There are 4 ways to turn a row about zero (a turn may also mirror it). The second row of each pair is the first, turned, with some noise.
In the rows, 128 means zero.
Some pairs, each with its turn after it:
[142 144 112 148]
[ 90 119 119 125] -> k294

[128 149 107 113]
[128  96 126 116] -> k31

[194 171  47 129]
[ 94  38 156 186] -> k553

[103 118 150 107]
[151 153 111 125] -> k553

[108 164  85 149]
[135  80 171 148] -> k908

[115 151 125 126]
[146 100 137 128] -> k908

[ 47 123 115 145]
[ 59 115 180 138] -> k31

[104  97 119 152]
[136 121 144  84] -> k553

[143 143 127 127]
[111 128 131 115] -> k294

[131 116 121 102]
[147 115 140 135] -> k31

[135 187 122 162]
[ 95 119  85  79] -> k31

[125 150 122 172]
[109 127 168 121] -> k553

[179 108  99 130]
[149 121  87 155] -> k31

[136 138 133 137]
[126 123 136 111] -> k908

[147 191 133 125]
[ 99 117 143  76] -> k294

[111 140 122 131]
[127 109 135 128] -> k294

[136 125 152 209]
[100 100  50 127] -> k294

[ 92 120 127 146]
[155 138 156 134] -> k908

[138  93 132 142]
[107 124 111  95] -> k553

[ 73 124 143  94]
[186 139 117 147] -> k908

New pairs, each followed by its turn:
[ 81 148  94 152]
[160 127 178 116] -> k553

[134  47 133 140]
[156 164  89 186] -> k294

[ 50 113 125 114]
[ 90 111 194 149] -> k31

[163 122 143 140]
[153 153 100 131] -> k31

[134 142 103  92]
[135  98  93 148] -> k908

[209 132 129 141]
[ 58  98 108 149] -> k553

[149  96 101 209]
[ 80 163  69 174] -> k31

[ 88 209 116  95]
[ 99  69 152  63] -> k31

[141 109 113 122]
[127 145 143 155] -> k294

[ 90 124 163 112]
[148 172 115 117] -> k553

[142 143  47 108]
[ 74 127 190 161] -> k294

[101 158 132  95]
[163 153 134 161] -> k553

[137  51 169 106]
[127 212  87 133] -> k908

[118 135 198 142]
[164 123  79  84] -> k294

[ 47 141 137 126]
[203 123 159 143] -> k908

[187 126 141 147]
[ 88 160  96 121] -> k294

[146 124 142 135]
[124 137 103 119] -> k294

[160 151 131 147]
[ 99 130 111 108] -> k294

[209 138 123 123]
[177 136  63 116] -> k31

[128 162 159 143]
[144 115 141  86] -> k908

[155 171 122 130]
[111  85 125 110] -> k908

[173 149  77  93]
[131  62 120 186] -> k553

[ 71 147 104 112]
[178 136 162 126] -> k553

[118  99 209  74]
[151 194  56 125] -> k553

[110 202 125  98]
[122  98 185  77] -> k294

[132 100 126 140]
[128 147 132 155] -> k31

[190 129  92 113]
[104  74 109 160] -> k553

[131  95 139 117]
[132 135 101 104] -> k553

[126  96 172 140]
[162 137  87 129] -> k294

[115 134 121  93]
[142 100 149 122] -> k31

[133 131  82 128]
[135  89 141 132] -> k553

[107 121 158 158]
[145 154 158 105] -> k908

[128  53 128 129]
[136 107  90  64] -> k553

[152 129 167 132]
[119 136 116  89] -> k908

[144 127 199 103]
[111 184  83 143] -> k553

[ 78 133 131  94]
[171 108 162 125] -> k294

[135  61 101 125]
[101 174 124 167] -> k908

[ 79 142 117 121]
[ 97 102 162 124] -> k31

[113 139 113 142]
[104 120 124 129] -> k31

[ 85 123 155  47]
[208 169  83 151] -> k553

[ 47 108 115 117]
[185 139 154 182] -> k908

[129  63 136  89]
[181 174 131 163] -> k294

[183 112  94  89]
[102 192 160 143] -> k294

[123 165 119  83]
[161 129 128 183] -> k553

